The rows come from 4 hidden closed curves, with some noise, and rows from the same curve form a group. Each curve winds through 8 dimensions. The rows are also pushed far along 5 directions, which tell nothing about the answers.
In the rows, zero is written as 128.
Some rows, each with its group after it:
[122 123 115 110 122 116 132 179 171 108 139 159 186 110 154 152  98] -> (3)
[172 168  36 116  98 131 134  84 137 148 127 144  57  94 174 127 145] -> (3)
[122 140 123 101 117 121 137  97 103 143 113 144 139 167 120 123 126] -> (3)
[ 94  97 196 128 155 161 172 129 129 129 103 101 193 155  57 133 109] -> (2)
[107 110 123 110 135 135 156 143 133 117 151 172 145 128 108 148 124] -> (3)
[127 151 120  98 139 141 196 162 147 123 115  93 210 177  88 131 117] -> (3)
[124 142 122 134 149 112 156 131 194 111 126 149 165  55 180 108 115] -> (1)
[ 96 127 143 134 117 127  83 119 116 133 128 125 126 147 144 116 131] -> (0)
[145 128  93 105 117  77 115 149 158 105 157 175 115  84 139 127 118] -> (2)
[150 114 151 148 136  79 100 148 144  95 143 150 157  79 191  88 115] -> (1)
[121 160 161 143 166  79 131 119 123 146 153 123 113 138 111  90 141] -> (0)
[134 137  40  91 114 151 165 178 150 123 171 156 132 117 121 181 140] -> (2)
[ 84 114 191 141 156 143 150 153 116 137 140 109 202 184  84 110 127] -> (0)
[138 139 108 132 116  98 100  90 115 159 129 126 106 122 141 102 160] -> (1)
[127 164 126 147 123 141 170 176 144 141  91 122 152 156 129 106 143] -> (2)
[178 172  95 117 109 135 159 119 131 115  93 131  92 117 172 108 148] -> (3)
[127 114 157 129 134 145 146 137 140  93 135 126 167 136 139 105 110] -> (2)
[ 85  86 134 110 129 127 118  86  98 150 149 174 128 132  84 137 132] -> (3)
[144 143  79 148 100 111  81 124 137 128 122 126  58  90 173 114 144] -> (1)
[173 159 129 155 130 123 143 146 149 114 119 133 116 100 189  97 138] -> (2)
[ 81 123 143 101 152  95 136 160 163 134 159 147 191 116  86 142 124] -> (0)
[156 144 106 108 107 150 146 106 105 111 135 124  92 181 119 112 131] -> (2)
[128 157  94 104 116 138 165 185 141 118 124 135 171 175 134 153 110] -> (1)
[111 123 114 147 113 113  84 142 128 128 131 165 101  75 172 109 138] -> (2)
[142 112 103 135 108 123 110 155 132  95 134 153 136 105 185 120 119] -> (1)
[156 115 182 142 150  77  97  74  88 171 172 157  84 131  90 110 156] -> (2)
[155 162 106 113 131 144 178 166 164 109 124 132 128 109 131 136 118] -> (2)
[123 130  85 168  94 180 107 156 136 146  87  98 123 109 182 139 151] -> (1)
[ 98  78 150 158 140 120 109 188 184  92 154 158 188  69 160 139  94] -> (1)
[103 138 111  86 149  66 151 121 142 140 177 171 159 148  77 133 101] -> (3)
[ 90 121 189 133 150  74  93 139 137 118 125 148 191  99 160  94 103] -> (1)
[158 155 142 109 134  82 160 112 153 109 113 128 161 132 131  81 118] -> (3)
[137  94 104 131 102 147  91  99 107 137 144 156  80 125 134 164 119] -> (0)
[136 113 116 109 128 135 149 108 149 112 131 130 145 106 119 127 127] -> (3)
[ 95 120 167 172 162 147 154 117 112 146 123  77 158 179  93 104 118] -> (3)
[112  86 116 157 117 134  97 165 161 101 146 167 142  77 180 142 107] -> (1)
[101  86  85 125 110 159  98 145 155 123 131 153 141  59 165 189 112] -> (0)
[103  99 157 145 129 170 151 154 126 140 131 132 184 170 103 134 139] -> (0)
[126 116 140 155 128 114  82  84 130 138 138 156 100  92 187 119 129] -> (0)
[ 94 127 158 131 149 119 159 175 158  89  91 103 195 132 117 112  96] -> (3)
[149 183  69 124  89 130 114 135 123 128  80 119  59 111 173 109 138] -> (2)
[115 100 139 124 141 122  93  95  90 153 158 109 127 139 103 153 135] -> (0)
[104  84 114 129 116 135 121 128 141 107 135 177 168  85 169 120 105] -> (0)
[ 99  92  46 101 108 162 141 107 139 126 176 172  96 124  95 176 120] -> (3)
[105  72 163 177 154 132  94 134 125 111 150 124 154  89 167 130 111] -> (0)
[104  98  93 114 123 161 132 117 135 106 150 138 150 145 148 168 108] -> (0)
[121 175 156 156 159  89 141 166 162 133 105  80 151 117 123  89 132] -> (1)
[111  88 123  80 132 159 163  98 136 110 154 130 147 160  54 170 111] -> (3)
[ 93  59 114 104 112 145  95  82 106 159 192 199 126 142  97 181 137] -> (0)
[168 181 179 201 158 116 163 170 140 122  79  71 157 141 185  57 133] -> (1)
[108 170 117  92 139 118 172 133 136 144 124 122 135 193  66 147 114] -> (2)
[ 98 120  93 106 104 154 101 113 106 129 151 148  90 160 130 162 125] -> (2)
[106  99 110  95 126 143 145 118 113 128 167 179 117 151  85 167 127] -> (3)
[179 171 131 123 144  87 140 150 146 140 153 120 151 114 150 110 140] -> (2)
[152 137 121 101 134  86 140 165 146 112 163 143 132 129  90 132 120] -> (2)
[107 140  44 102 105 161 154 157 138  99 142 155  84 135 121 163  98] -> (0)
[166 155 166 151 148  91 127 150 121 103 111 120 146  80 197  67 124] -> (1)
[143 160 119 107 157  65 140 137 153 114 163 176 143  81 171 122  99] -> (1)
[171 194 133 153 130 106 159 156 183 116  85  97 141 112 177  72 132] -> (1)
[136 121 160 135 125 109 126 108 118 124 134 138 118 163 103  88 134] -> (1)
[147 118 145 107 141  88 129  92 131 123 185 164 114 156  94 129 113] -> (3)
[143 114 100 135 108 125  90  96 124 119 108 127 109  85 195 129 132] -> (2)
[148 160 122 125 122 101 134 136 131 106 122 124  86 163 116 106 110] -> (0)
[171 142 112 120 115  96 122  92 138 139 123 148 119 107 165 114 137] -> (0)

New rows, each followed by its group:
[122 128 170 182 112 159 112 106  72 169  72  98 113 181 137  86 169] -> (2)
[165 179 120  86 138 118 183 100  96 144 135 104  69 193  31 123 137] -> (2)
[177 168 121 148 136 121 180 166 125 117 130 114 113 162 120  95 122] -> (0)
[160 160 109  91 160  81 174 172 190 109 162 150 180  67 139 143 117] -> (3)
[110  98 196 145 166  99 123  99 110 162 134 114 192 125  97 109 141] -> (2)
[113 127  88  93  98 148 116 157 126 100 120 132 132 137 136 150 115] -> (1)
[145 173  82 104 122 123 161 125 117 159 125 134 117 142 120 130 146] -> (3)
[126 165  52 123 119 155 172 132 133 149 126 140  84 126 123 144 137] -> (3)
[140 126 143  96 146  58 116  49 104 150 177 152 124 157  94 105 131] -> (2)
[104 125 154 121 141  98 126  86  80 155 140 129 133 195  77 106 126] -> (3)
[142 136 136 150 126  82  83  94 111 130 126 130 113 125 186  90 133] -> (1)
[137 156 109 114 133  98 155 121 111 150 139 154 105 135  99 106 148] -> (3)
[103 134 144 124 144 163 168 155  94 154 128 109 149 182  63 147 136] -> (1)
[121 115 212 163 169  75 115 101 101 157 135 133 161 107 117  64 145] -> (3)
[138 178 137  84 151 101 196 119 120 154 139 141 125 186  46 129 128] -> (3)
[143 183  62 129  78 143 145 156 120 133  68 124  75 152 142 101 150] -> (2)
[106 128  64 111 105 164 165 133 142 109 103 147 122 108 135 131 126] -> (2)
[106 104  93 181 108 201 145 147 131 116  91 103 131 114 166 106 143] -> (3)
[188 213  89 115 116  88 165 150 155 128 102 132  63 122 124 101 132] -> (3)
[158 188  97 112 116 129 165  90  84 166 106 132  52 177  97 109 159] -> (3)
[121 115 159 135 150  87 134 138 150 117 148 184 157  78 152 102 122] -> (3)
[ 98  96 176 163 144 149 116  96 101 164  99 122 135 119 114 131 144] -> (2)
[110 116 141 158 149 127 118 105 133 135 142 148 141  80 182 111 123] -> (0)
[155 151 109 113 126 121 137  87 121 137 130 117 111 157 136 128 124] -> (3)
[121 136 115 137 129 138 146  84  88 144 135  98  87 221  75 114 125] -> (3)
[190 173 102  95 135  98 165 117 109 163 168 131  93 162  76 127 152] -> (1)
[142 139 138 101 146 114 154 126 118 133 175 118 164 190  90 127 131] -> (2)
[142  75 159 129 128 120  90  51  83 126 166 154  82 140 111 122 133] -> (2)
[174 170 101 130 114 142 163 154 122 130 113 109  84 171 107 131 126] -> (0)
[106 124 109 159  71 200 107 167 103 113  53 109 119 163 178 112 139] -> (1)
[126  96 172 149 107 121  65  57  83 139 100 133 103 133 154  88 129] -> (0)
[132 162 185 138 182 104 180 153 141 110 131  78 192 142 115  78 122] -> (2)
[184 177  63 118 101 105 146 142 152 129 129 120  91 131 135 103 135] -> (3)
[177 192 172 144 137 122 152 153 114 122  77  59 129 152 140  70 138] -> (1)
[127 130  99 127 103 109  90  85  78 158 142 160  44 151 113 118 159] -> (2)
[110  97  54 110  99 151  95 140 159 138 164 166 115  81 145 200 120] -> (1)
[150 146 119 125 138 109 146 187 176 116 131 112 177 110 139 146 120] -> (0)
[108 105  94  66 120 106 123 124 175  92 181 182 124  99  96 165  95] -> (1)
[144 123 148 120 144 109 163 174 158 113 151 135 194 119 108 110 130] -> (3)
[156 137 129 127 130 110 151 131 158 123 114 133 171 111 156 114 127] -> (0)
[135 112  82 102 104 141  93 101 108 149 147 133  81 135 111 189 132] -> (0)
[134 147  88 140 117 154 171 165 155 111 106 138 134 128 163 129 134] -> (2)
[131 142  71 118 101 125 129 139 144 119 110 158  81  93 139 136 125] -> (0)
[109 108 139 162 134 135  95 106 144 130 104 125 133  78 189 130 134] -> (0)
[113 113  77  78 124 147 151  92 118 140 158 153 134 144  97 177 121] -> (0)
[ 59  45 124 125 105 153  67  85  87 165 161 177 137 144 107 173 136] -> (1)
[ 86 112 127 106 116 136 122 104 108 132 130 138 134 193  89 144 114] -> (2)
[110 143  37  75 106 157 181 174 161  99 121 144 106 122  82 181 115] -> (3)
[135 107  99 112 126 157 137 110 108 140 181 126 105 175  81 171 131] -> (3)
[102 139 160 130 157 128 145 146 138 146 133 123 156 132 102 143 122] -> (2)
[143 182  82  88 128 105 179 198 166  83 151 132 126 160 103 132 105] -> (2)
[159 185  94 106 104 110 136 122 119 133  91 106  82 161 118 113 130] -> (2)
[125 154 113 135 126 158 168 105 117 148  98  76 137 193 101 112 124] -> (3)
[ 95 130 149 155 131 167 127 125  75 164 100 101 117 164 108 120 151] -> (1)
[137 121 130 117 123 127 149 115 107 123 133 137 142 168 112 107 120] -> (0)
[100 120 159 139 166 148 149 155 156 118 138  88 167 124 102 156 105] -> (1)
[100 154 136 163 139 164 171 162 128 139  75  89 179 152 150 108 124] -> (3)
[104 134 105 103 146 117 164 131 158 143 157 177 141  99 104 153 114] -> (3)
[113  99 183 151 137 115 109 106  82 156 134 128 147 159  97  92 151] -> (1)
[108 147  96 105 112  89 108 160 188 106 124 156 163  86 174 130 103] -> (1)
[108  97 141 132 141 153 142 171 163  99 113 137 201  52 173 142 126] -> (3)
[103 119 108 126 128 163 120 123  96 129 132  95  76 172  81 173 119] -> (0)
[128 118 132 161 107 153 140 157 165  93  81 112 166 124 171  92 110] -> (3)
